The groups are shells around one centre, one inside the other: the same stretched ball of 6 dimensions in 7 sizes.
(in the rows, 128 means zero)
Known rows, each followed by its group:
112, 126, 165, 92, 95, 161, 168, 139, 127, 152, 108, 97, 147, 161, 146, 116, 139, 91, 115
sofe
81, 103, 135, 145, 124, 125, 143, 174, 107, 163, 84, 101, 131, 201, 116, 134, 179, 103, 141
sofe
112, 103, 129, 160, 117, 138, 135, 171, 116, 182, 89, 40, 113, 219, 168, 173, 179, 124, 150
vuvi
118, 197, 156, 108, 140, 110, 124, 147, 128, 112, 97, 113, 120, 118, 130, 160, 127, 186, 101
sofe
101, 139, 136, 149, 128, 103, 101, 189, 120, 149, 85, 78, 86, 194, 132, 169, 177, 190, 137
vumor
167, 167, 186, 197, 191, 73, 75, 165, 157, 144, 131, 83, 22, 103, 111, 181, 158, 172, 148
vinum
103, 124, 198, 82, 107, 146, 171, 133, 135, 133, 123, 164, 142, 112, 89, 58, 136, 46, 104
popiz
138, 163, 135, 183, 149, 91, 89, 168, 123, 146, 87, 41, 83, 169, 180, 198, 175, 189, 122
popiz
98, 142, 164, 132, 136, 110, 138, 150, 118, 130, 97, 138, 134, 132, 107, 107, 159, 94, 107
sofe
87, 147, 152, 130, 140, 101, 126, 167, 116, 128, 89, 140, 122, 146, 93, 124, 161, 135, 117
Kab
130, 176, 131, 176, 148, 87, 92, 162, 115, 132, 78, 52, 102, 160, 185, 190, 174, 188, 103
vinum
142, 150, 179, 173, 157, 81, 80, 177, 148, 141, 117, 93, 40, 131, 113, 151, 173, 171, 134
popiz
107, 133, 158, 180, 167, 83, 102, 180, 126, 147, 101, 117, 74, 150, 87, 148, 178, 138, 146
vuvi
119, 89, 189, 129, 101, 144, 155, 144, 134, 162, 119, 111, 123, 152, 132, 67, 173, 27, 115
vinum
86, 97, 140, 97, 69, 167, 175, 150, 105, 162, 82, 83, 176, 210, 172, 100, 169, 69, 106
vumor
91, 145, 169, 110, 149, 125, 160, 146, 124, 134, 109, 163, 137, 119, 65, 116, 131, 92, 130
vumor
143, 122, 158, 154, 128, 139, 133, 155, 137, 174, 114, 46, 93, 174, 163, 169, 158, 122, 146
vinum
126, 107, 156, 168, 110, 113, 105, 174, 127, 163, 96, 54, 85, 192, 173, 131, 199, 122, 121
vuvi
139, 175, 134, 177, 164, 99, 104, 159, 124, 146, 91, 49, 93, 156, 166, 214, 155, 188, 132
vumor
135, 177, 154, 185, 178, 69, 77, 175, 134, 132, 100, 86, 56, 132, 122, 190, 165, 202, 133
Kab
95, 133, 132, 136, 103, 116, 118, 174, 109, 143, 74, 75, 125, 199, 167, 140, 184, 154, 106
popiz
133, 111, 207, 108, 110, 147, 155, 138, 151, 153, 138, 125, 104, 121, 108, 78, 144, 53, 123
vuvi
114, 129, 135, 144, 120, 136, 144, 152, 113, 160, 87, 60, 139, 187, 173, 160, 164, 115, 123
Kab
126, 111, 175, 160, 127, 104, 98, 184, 143, 160, 115, 86, 52, 169, 118, 128, 185, 138, 143
vinum
126, 110, 147, 176, 130, 121, 126, 161, 122, 170, 97, 55, 106, 185, 166, 150, 184, 98, 133
besul
127, 148, 181, 108, 114, 137, 154, 125, 131, 131, 112, 116, 143, 116, 147, 98, 140, 75, 90
sofe
137, 181, 141, 172, 155, 82, 79, 173, 129, 134, 90, 56, 69, 155, 162, 202, 166, 221, 122
popiz
138, 107, 163, 197, 153, 98, 92, 186, 142, 177, 115, 59, 40, 179, 125, 166, 190, 141, 166
vinum
134, 213, 167, 132, 171, 90, 112, 139, 134, 105, 106, 122, 105, 84, 118, 170, 122, 182, 101
besul
120, 139, 125, 196, 155, 88, 84, 193, 120, 162, 83, 42, 65, 201, 151, 208, 190, 200, 153
vuvi
95, 150, 162, 100, 104, 120, 135, 155, 119, 121, 91, 129, 137, 147, 129, 101, 157, 128, 90
Kab
86, 125, 124, 162, 138, 105, 120, 182, 106, 155, 75, 89, 116, 199, 126, 162, 183, 147, 139
popiz
137, 129, 139, 192, 141, 104, 97, 174, 126, 167, 93, 31, 76, 191, 178, 186, 189, 158, 139
besul
159, 161, 187, 137, 144, 126, 132, 130, 149, 142, 129, 86, 95, 104, 145, 146, 132, 113, 117
vumor
126, 188, 161, 120, 126, 102, 109, 150, 128, 111, 94, 99, 112, 125, 156, 144, 148, 180, 85
besul
112, 134, 157, 147, 136, 103, 103, 185, 134, 150, 103, 95, 69, 170, 107, 155, 169, 174, 145
vumor
134, 99, 181, 162, 138, 127, 134, 158, 142, 174, 126, 91, 82, 153, 115, 124, 169, 72, 151
besul
86, 92, 128, 159, 118, 126, 137, 179, 107, 173, 81, 77, 124, 220, 136, 143, 191, 105, 146
besul
88, 171, 174, 88, 128, 112, 145, 144, 121, 103, 98, 176, 146, 104, 85, 90, 134, 118, 88
vuvi
117, 177, 174, 90, 122, 132, 157, 123, 126, 114, 105, 134, 156, 101, 133, 112, 122, 108, 84
sofe
130, 110, 191, 112, 98, 151, 157, 135, 139, 154, 123, 103, 124, 140, 144, 82, 154, 50, 108
besul
99, 133, 187, 93, 116, 139, 172, 128, 125, 128, 113, 164, 159, 109, 96, 65, 138, 43, 96
vumor
85, 85, 163, 111, 99, 147, 156, 172, 125, 168, 105, 118, 120, 193, 98, 98, 169, 82, 145
vuvi
136, 150, 152, 196, 172, 81, 84, 178, 135, 152, 103, 69, 53, 154, 127, 189, 175, 177, 149
Kab
142, 148, 171, 157, 131, 106, 110, 149, 134, 140, 106, 76, 95, 136, 166, 134, 169, 123, 103
sofe
136, 182, 174, 154, 156, 79, 90, 158, 137, 116, 106, 109, 77, 107, 128, 146, 157, 172, 103
Kab
96, 128, 190, 89, 112, 132, 153, 151, 134, 131, 117, 164, 124, 124, 78, 72, 144, 84, 112
popiz
130, 166, 173, 156, 150, 81, 87, 169, 138, 124, 106, 107, 66, 123, 120, 141, 167, 171, 112
Kab
150, 168, 202, 143, 168, 106, 128, 130, 150, 128, 135, 133, 89, 70, 98, 124, 130, 97, 117
vinum

New rows. What belongs after each?
117, 158, 131, 168, 140, 90, 90, 180, 119, 141, 80, 60, 88, 180, 161, 184, 180, 198, 122
Kab
128, 172, 126, 181, 159, 84, 80, 183, 123, 145, 84, 46, 69, 178, 158, 220, 171, 230, 139
vuvi
114, 157, 153, 129, 109, 109, 115, 156, 119, 125, 85, 90, 123, 154, 168, 125, 170, 148, 85
besul
104, 100, 190, 84, 82, 165, 183, 129, 128, 149, 116, 135, 162, 142, 127, 50, 150, 17, 98
vuvi
118, 185, 156, 127, 133, 98, 112, 150, 122, 111, 90, 108, 119, 125, 147, 142, 151, 168, 87
Kab
116, 143, 130, 163, 140, 107, 103, 183, 123, 159, 88, 54, 83, 195, 148, 198, 171, 196, 148
vumor
144, 166, 184, 112, 111, 125, 126, 135, 141, 125, 114, 93, 111, 115, 166, 117, 143, 128, 85
vinum
126, 144, 183, 153, 144, 90, 99, 168, 141, 133, 114, 118, 67, 126, 105, 119, 170, 139, 120
Kab
85, 128, 179, 94, 119, 133, 166, 143, 122, 130, 108, 172, 151, 124, 77, 73, 142, 62, 108
popiz
155, 150, 201, 153, 148, 97, 95, 160, 160, 139, 134, 102, 43, 107, 112, 130, 156, 144, 129
vuvi
139, 138, 200, 143, 147, 110, 125, 146, 149, 140, 132, 126, 81, 102, 99, 106, 151, 89, 123
Kab
118, 99, 163, 118, 96, 163, 165, 145, 128, 173, 110, 74, 135, 182, 157, 118, 158, 68, 130
besul
115, 176, 136, 133, 125, 112, 127, 143, 109, 122, 76, 79, 149, 150, 184, 155, 156, 151, 83
vinum
100, 132, 118, 130, 111, 144, 147, 162, 108, 163, 78, 53, 144, 211, 172, 180, 159, 148, 132
vinum
101, 145, 155, 94, 96, 144, 162, 134, 113, 131, 89, 110, 172, 150, 159, 104, 147, 91, 84
Kab
100, 169, 178, 72, 111, 133, 160, 131, 125, 109, 104, 159, 159, 105, 111, 88, 124, 104, 81
popiz
144, 163, 175, 149, 134, 98, 98, 156, 141, 130, 110, 84, 78, 127, 152, 140, 162, 158, 104
Kab
129, 133, 171, 131, 124, 138, 154, 133, 129, 150, 111, 94, 134, 137, 149, 121, 148, 73, 113
Kab
126, 126, 160, 122, 107, 148, 148, 147, 131, 160, 107, 70, 123, 169, 161, 139, 152, 107, 124
Kab
135, 202, 169, 157, 190, 76, 102, 149, 136, 112, 110, 127, 85, 83, 97, 173, 133, 175, 118
vuvi
117, 186, 164, 93, 129, 130, 153, 126, 124, 115, 102, 124, 153, 108, 136, 135, 118, 130, 90
sofe
65, 105, 151, 113, 113, 127, 152, 172, 110, 147, 89, 147, 141, 180, 82, 95, 170, 91, 129
vuvi
81, 145, 161, 68, 89, 146, 170, 139, 112, 120, 90, 147, 177, 144, 125, 82, 139, 93, 83
popiz
101, 145, 155, 124, 106, 110, 121, 159, 116, 125, 85, 108, 129, 158, 150, 107, 174, 130, 87
besul
132, 185, 165, 114, 146, 128, 148, 126, 131, 126, 108, 107, 137, 106, 138, 157, 117, 133, 106
besul
96, 95, 140, 179, 138, 103, 111, 193, 117, 172, 90, 84, 83, 207, 113, 148, 199, 127, 158
vinum
100, 153, 152, 161, 157, 81, 106, 170, 118, 127, 89, 127, 101, 140, 102, 137, 173, 144, 118
vuvi
144, 151, 190, 125, 142, 130, 140, 138, 149, 144, 131, 108, 96, 109, 116, 134, 130, 109, 129
Kab
158, 165, 185, 174, 171, 85, 85, 165, 156, 141, 128, 89, 36, 111, 112, 170, 154, 173, 141
popiz
113, 136, 186, 143, 148, 96, 116, 164, 137, 134, 117, 147, 83, 118, 76, 103, 163, 110, 126
popiz
134, 102, 163, 168, 119, 124, 116, 169, 135, 174, 109, 54, 80, 185, 158, 140, 186, 109, 140
popiz
113, 124, 157, 152, 146, 116, 121, 177, 134, 163, 109, 94, 78, 170, 100, 161, 161, 146, 161
popiz
70, 139, 135, 99, 125, 138, 166, 159, 106, 142, 84, 135, 162, 172, 95, 139, 139, 123, 131
vuvi
133, 147, 151, 170, 142, 105, 113, 154, 124, 147, 95, 66, 104, 154, 167, 159, 171, 131, 115
Kab
90, 167, 147, 114, 126, 108, 134, 152, 109, 115, 81, 131, 149, 140, 127, 123, 152, 138, 90
sofe
147, 118, 170, 205, 166, 93, 94, 173, 143, 170, 119, 67, 45, 154, 125, 163, 184, 124, 158
vinum
82, 131, 163, 83, 97, 145, 174, 138, 112, 129, 93, 147, 177, 146, 119, 77, 146, 66, 90
Kab
123, 94, 168, 152, 127, 140, 144, 160, 134, 179, 117, 81, 98, 175, 125, 132, 168, 77, 154
popiz
166, 160, 196, 164, 158, 95, 92, 155, 160, 141, 134, 86, 41, 104, 126, 150, 153, 152, 130
vumor
115, 137, 147, 156, 141, 118, 136, 150, 117, 150, 94, 87, 127, 158, 145, 149, 163, 105, 122
Kab
107, 121, 147, 172, 134, 96, 104, 180, 119, 152, 89, 85, 90, 182, 135, 141, 193, 136, 129
Kab
93, 94, 152, 121, 79, 143, 153, 155, 110, 155, 86, 91, 154, 196, 168, 82, 187, 61, 97
vinum
98, 104, 154, 125, 115, 140, 145, 172, 127, 168, 104, 99, 109, 190, 109, 134, 162, 115, 152
besul
98, 147, 172, 99, 110, 128, 157, 132, 117, 119, 97, 144, 164, 121, 128, 78, 148, 71, 79
vuvi
84, 95, 154, 113, 102, 154, 176, 149, 111, 162, 96, 118, 162, 182, 121, 95, 163, 46, 125
Kab
96, 174, 158, 87, 109, 121, 141, 144, 117, 109, 88, 135, 152, 130, 132, 111, 139, 141, 80
popiz
